The groups are shells around one centre, one inside the other: the same stretched ball of 6 dimensions in 8 sizes.
In the rows, 128 means zero.
Some rows, each with its group after it:
[156 129 113 186 121 109 129 174 137 138 135 148 151 109 126 168 110 161
  67 190 155 138  92 134 138]
tifef
[160 148  81 190 121 103 139 183 144 121 141 160 154 123 128 171 112 161
  63 195 172 138  88 131 140]
satam
[166 115 118 166 138 125 119 162 117 129 136 141 147 106 133 169  96 163
  63 186 145 142 114 140 151]
pul
[176 101 128 168 123 114 146 165 123 132 127 141 153 126 143 153 119 156
  61 194 162 116 107 142 125]
Kufa
[166 141  91 181 126 105 135 172 130 117 145 153 149 112 133 173 102 163
  60 187 161 140  91 138 156]
gavu
[160  82 140 168 136 141 130 176 130 147 108 133 158 136 124 152 126 151
  65 204 153 128 130 125  95]
gavu
[144  37 189 158 154 172 104 158 120 177  88  94 153 118 103 160 113 156
  82 196 117 142 147 110  87]
gavu
[146 103 118 168 154 150 101 167 126 140 124 127 150 112 107 180  91 165
  74 190 136 161 128 118 135]
Zul
[158  78 146 164 148 146 117 161 115 140 112 114 149 112 119 167 104 159
  67 187 129 146 124 123 129]
Kufa
[151  92 137 175 135 132 123 161 134 156 118 120 152 116 113 172 107 165
  83 192 145 136 108 119 119]
tifef
[171 108 121 166 134 125 130 173 117 122 128 146 151 119 140 156 112 154
  51 192 151 136 118 142 136]
pul
[165  74 138 166 136 134 144 159 129 147 110 115 156 138 123 162 118 161
  80 197 158 116 116 120 104]
Zul
[149  98 133 170 147 144 105 167 122 143 121 127 149 104 114 173  97 161
  69 187 130 157 123 124 135]
tifef
[172  92 121 163 134 129 143 166 127 136 120 135 157 142 133 157 118 158
  69 201 169 115 122 131 109]
Kufa
[138 121 103 190 137 130 118 177 149 146 124 131 155 119  99 184 104 166
  82 194 151 154 100 107 124]
Vaf
[147  61 159 170 149 157 117 167 124 154  95 104 154 120 106 165 116 156
  73 193 126 147 128 108 103]
pafa
[176 104 118 162 132 121 139 163 119 126 131 142 152 127 141 158 110 159
  62 193 162 122 116 142 132]
Zul
[159 115 102 183 131 120 141 177 137 126 124 138 156 131 121 169 116 159
  66 196 163 135 100 121 125]
satam
[173 106 123 164 131 119 134 159 119 131 133 139 149 118 139 162 105 162
  65 190 156 125 111 142 138]
pafa
[154 111 107 167 149 141 112 167 127 133 130 135 151 120 115 177  94 165
  72 192 149 151 124 123 136]
Zul
[169 123  98 174 133 117 137 173 125 114 134 146 152 122 134 167 108 159
  56 190 160 138 104 134 144]
satam
[142  91 134 179 146 145 112 168 132 150 112 115 152 111 102 178 104 163
  77 189 131 156 114 109 123]
Kufa
[175  70 144 160 135 135 146 165 119 137 107 124 157 141 136 148 126 152
  63 200 157 114 126 130 102]
Zul
[163 116 129 177 124 117 126 175 125 135 129 150 150 107 135 157 115 154
  55 191 147 138 106 142 135]
pul
[145 113 124 189 127 125 122 181 143 150 119 138 155 115 112 168 117 158
  71 196 148 145 102 120 116]
Kufa
[161  87 137 174 125 123 144 162 139 158 116 124 156 134 123 161 120 162
  84 200 164 112 106 123 101]
gavu
[139 116 126 190 134 130 109 178 139 149 122 133 151 101 106 176 106 161
  71 189 134 161 101 117 131]
satam
[148 104 129 187 123 124 132 180 149 159 115 137 158 128 114 162 126 157
  77 202 159 131 104 119  98]
gavu
[154  73 174 173 123 131 127 164 130 173 106 122 152 112 123 151 125 155
  76 196 138 123 113 130  98]
satam
[155 102 132 171 139 132 116 161 124 144 126 128 148 106 120 172  99 164
  72 187 138 144 113 129 137]
tifef
[153 115 119 183 122 118 132 177 146 152 125 145 156 126 120 163 119 159
  75 201 164 129 103 127 110]
Zul
[182  74 138 152 139 133 145 154 109 128 117 122 152 134 142 153 113 157
  63 193 155 114 126 137 122]
pafa
[147  98 140 177 139 142 110 179 127 145 113 134 152 109 115 162 114 153
  61 193 131 155 121 124 120]
Vaf
[146  81 164 169 139 148 102 169 126 167 110 126 150 104 115 159 110 155
  72 194 126 147 130 127 110]
Vaf
[174  93 117 167 134 127 148 172 123 121 117 135 157 141 136 155 123 154
  57 198 164 122 117 130 116]
pafa
[152 124  98 179 133 128 125 182 144 139 129 151 158 133 117 169 111 160
  72 203 168 139 116 123 115]
Vaf
[153  92 155 182 123 123 127 168 131 157 114 126 151 105 122 160 120 157
  70 190 136 135  99 128 119]
pafa
[167 114 118 168 130 121 128 170 126 135 133 149 151 120 135 160 109 158
  63 195 158 131 115 141 130]
satam
[157 114 123 183 127 119 129 176 132 136 125 141 152 112 125 164 115 157
  62 191 147 141 100 130 131]
Zul
[146  66 181 178 129 135 120 157 130 177 102 104 149 101 111 163 117 161
  84 188 123 134 105 119 107]
pul
[171  77 126 148 156 154 125 162 112 128 115 124 154 139 128 161 105 158
  65 197 152 133 147 127 117]
Vaf
[140 105 132 180 139 144 104 183 138 156 116 139 154 114 107 166 112 156
  69 199 139 156 125 120 110]
Vaf
[138  97 145 185 130 134 113 171 145 172 114 126 153 110 105 170 113 162
  85 196 140 143 108 116 106]
satam
[153  43 182 161 150 162 116 159 114 160  91  97 152 116 113 157 117 154
  71 191 117 141 136 115 101]
gavu
[181  68 136 146 146 145 141 158 111 131 113 124 156 147 139 151 115 155
  64 200 161 113 142 134 107]
pul
[172  89 133 160 134 129 137 160 120 139 122 131 153 129 135 158 112 159
  69 195 157 119 121 136 120]
tifef
[164  80 128 159 154 148 124 160 114 128 114 115 152 126 121 170 102 161
  67 190 141 142 130 120 129]
Kufa
[142  79 154 177 139 144 114 164 135 168 107 111 152 113 104 171 110 162
  85 193 133 143 115 112 107]
tifef
[159  85 151 177 125 129 134 176 131 152 108 131 156 123 126 151 130 151
  64 198 146 128 113 128 102]
gavu
[163 105 117 172 132 128 134 177 132 135 121 144 157 133 128 158 119 155
  63 201 162 130 118 130 113]
tifef
[161  68 143 164 148 145 132 156 119 140 107 103 153 127 117 169 109 162
  76 190 140 133 120 115 118]
pafa
[171  69 165 168 123 126 146 165 121 150 105 123 154 125 138 143 133 150
  62 196 147 113 112 135 102]
pul
[162  74 149 171 132 131 141 160 127 150 108 113 154 126 123 161 120 160
  76 193 147 122 109 121 109]
Kufa
[164  84 154 174 125 124 137 167 123 145 112 126 152 115 132 153 125 154
  62 191 142 126 106 132 117]
Vaf
[166  66 167 174 116 120 154 160 133 165 103 115 156 130 130 148 135 156
  78 198 155 102 101 127  90]
pul
[176  78 151 166 123 117 152 156 120 144 116 122 152 125 141 151 123 158
  68 192 154 108 104 137 116]
pafa

New rows. What belongs after each?
[153  98 133 172 141 140 114 174 125 141 117 134 152 113 119 164 110 156
  62 193 137 149 123 126 124]
tifef
[168  80 140 157 144 141 126 159 113 136 117 123 151 122 131 160 107 158
  65 191 143 132 129 132 126]
tifef
[164 103 145 170 124 120 124 165 123 149 127 141 148 106 135 156 111 158
  65 191 144 130 110 144 129]
Vaf
[163 103 128 178 119 110 146 160 139 152 126 130 153 125 127 165 116 165
  83 195 165 113  93 129 117]
Vaf
[165  94 119 158 151 147 120 168 117 127 121 133 153 128 126 165 103 158
  62 195 148 143 136 128 127]
Zul
[155 121 119 183 119 112 132 173 143 151 130 147 154 119 124 165 115 161
  75 197 162 128  98 132 119]
Kufa
[158 108 138 182 119 113 131 168 133 150 125 136 150 107 128 162 116 160
  70 190 147 131  94 134 127]
Kufa
[155  94 132 171 148 142 114 168 116 130 117 122 149 107 118 171 102 159
  61 185 128 157 118 123 140]
pul
[170  86 137 167 125 122 147 161 130 149 118 128 155 135 133 156 121 160
  76 199 165 109 110 131 106]
Kufa
[170 126  97 173 130 115 137 174 128 119 136 152 153 126 136 164 109 159
  58 194 166 133 107 138 139]
tifef
[158  91 131 177 132 127 138 167 132 143 115 122 154 125 120 166 117 160
  73 193 151 129 104 120 116]
tifef
[175  97 119 171 125 115 156 164 129 130 122 132 156 139 136 159 122 159
  68 197 170 111 102 130 118]
Zul
[148  77 149 163 150 160 103 172 124 156 107 125 154 120 111 161 109 154
  70 198 132 150 144 121 104]
Vaf
[147 129 107 191 128 116 123 175 141 138 131 139 151 107 113 179 105 165
  72 188 149 150  90 121 140]
satam
[151  69 147 157 159 165 105 163 119 150 106 113 153 123 109 168 102 159
  74 195 131 150 146 116 111]
Zul
[152 127 107 194 115 106 142 181 153 147 128 147 157 127 119 167 123 161
  76 200 170 128  86 123 114]
Vaf
[146  48 184 162 150 165 105 162 117 168  92 101 151 110 109 159 114 154
  74 193 114 147 140 116  99]
pafa
[152 145  78 187 135 120 123 187 141 118 137 157 155 122 117 177 105 160
  60 195 162 155 103 124 141]
pafa
[137 116 119 180 145 141  97 172 137 151 127 133 150 103 102 182  93 166
  78 190 135 164 116 117 134]
satam
[161 110 119 181 118 116 144 181 144 146 121 149 159 137 129 154 130 154
  68 205 172 119 106 130 100]
Vaf
[185  96 131 169 110 101 167 164 129 138 125 144 156 141 152 143 133 155
  65 201 180  91  99 146 108]
pul
[145 112 122 188 130 124 124 173 141 148 122 130 153 112 110 175 110 163
  76 191 146 146  97 117 125]
Kufa
[168  94 110 155 158 147 121 160 110 115 124 124 151 126 125 173  94 162
  62 188 146 146 134 126 143]
Vaf
[174  89 132 166 128 125 146 170 125 135 117 137 156 137 138 149 126 153
  61 200 163 115 117 135 109]
Kufa
[147 113 107 176 146 143 111 180 137 138 122 140 155 125 109 173 105 159
  69 198 150 155 126 117 120]
Zul
[157 124  98 186 127 117 138 183 141 127 127 147 157 129 122 167 118 158
  63 197 165 138  99 124 124]
satam
[170  88 141 174 120 115 151 163 130 146 117 128 154 129 134 154 126 158
  71 196 161 110 100 132 111]
Kufa
[157 129 114 186 117 105 133 170 141 145 137 147 151 111 126 169 110 164
  74 192 161 130  88 134 133]
Zul
[163  89 129 172 140 133 134 166 121 129 115 120 152 122 123 166 112 159
  64 189 144 138 111 122 128]
gavu
[157 139  94 184 127 112 128 178 137 125 140 154 151 113 125 173 105 162
  63 191 159 145  96 132 145]
tifef
[144  71 170 177 136 146 114 172 129 167  99 115 153 109 110 158 122 153
  72 194 124 145 120 118 101]
gavu
[160  94 136 169 141 135 120 166 118 135 120 127 149 109 125 165 106 158
  62 187 135 146 117 129 135]
Zul
[174  52 182 156 128 133 141 151 112 159 104 111 151 121 139 144 125 155
  71 193 141 106 121 138 103]
Vaf
[154  95 114 168 154 148 119 169 124 128 116 122 154 126 111 176 102 161
  68 192 143 152 126 113 128]
tifef
[147  63 177 171 137 145 116 156 127 175 103 105 150 107 111 164 113 161
  84 191 125 135 118 118 105]
Zul
[139  95 139 175 151 150  96 166 126 151 116 117 148  97 102 181  94 164
  75 185 119 168 120 114 135]
satam
[147 113 122 175 138 139 107 180 135 148 124 146 154 116 115 166 108 157
  67 198 146 151 125 127 118]
Vaf
[173 106 104 159 145 133 131 164 116 116 131 138 152 130 134 167 101 161
  61 192 158 135 125 134 139]
satam
[163  87 132 177 127 124 148 169 134 142 111 123 157 134 124 160 126 157
  71 197 158 120 103 120 107]
pafa
[141  86 165 183 127 134 113 170 137 175 109 123 151 103 110 162 118 158
  78 193 130 141 109 122 106]
satam
[160 131  98 177 130 120 126 180 136 129 136 157 154 123 128 166 109 158
  62 197 164 140 111 134 131]
Zul
[150  99 126 179 132 127 129 163 141 156 121 122 153 122 110 176 107 167
  88 194 154 132 102 116 116]
Vaf
[163  86 114 157 157 153 123 164 119 126 117 122 154 137 119 171 101 161
  69 195 151 142 138 119 122]
Zul
[146 134 108 188 131 122 113 183 139 137 132 151 151 105 116 173 106 159
  63 191 145 158 102 127 138]
satam
[155 102 124 182 124 118 140 167 143 152 120 128 156 128 117 169 117 164
  82 197 162 124  96 119 111]
pafa
[156 102 133 183 127 122 132 173 131 141 118 131 153 113 123 163 119 157
  65 191 144 138 100 126 124]
pafa
[149 113 138 182 127 121 115 169 132 152 127 137 148  96 120 168 106 161
  70 187 136 146 100 132 135]
satam
[163 103 100 167 143 135 136 168 133 130 124 132 157 144 120 171 107 164
  76 200 170 129 121 119 117]
gavu
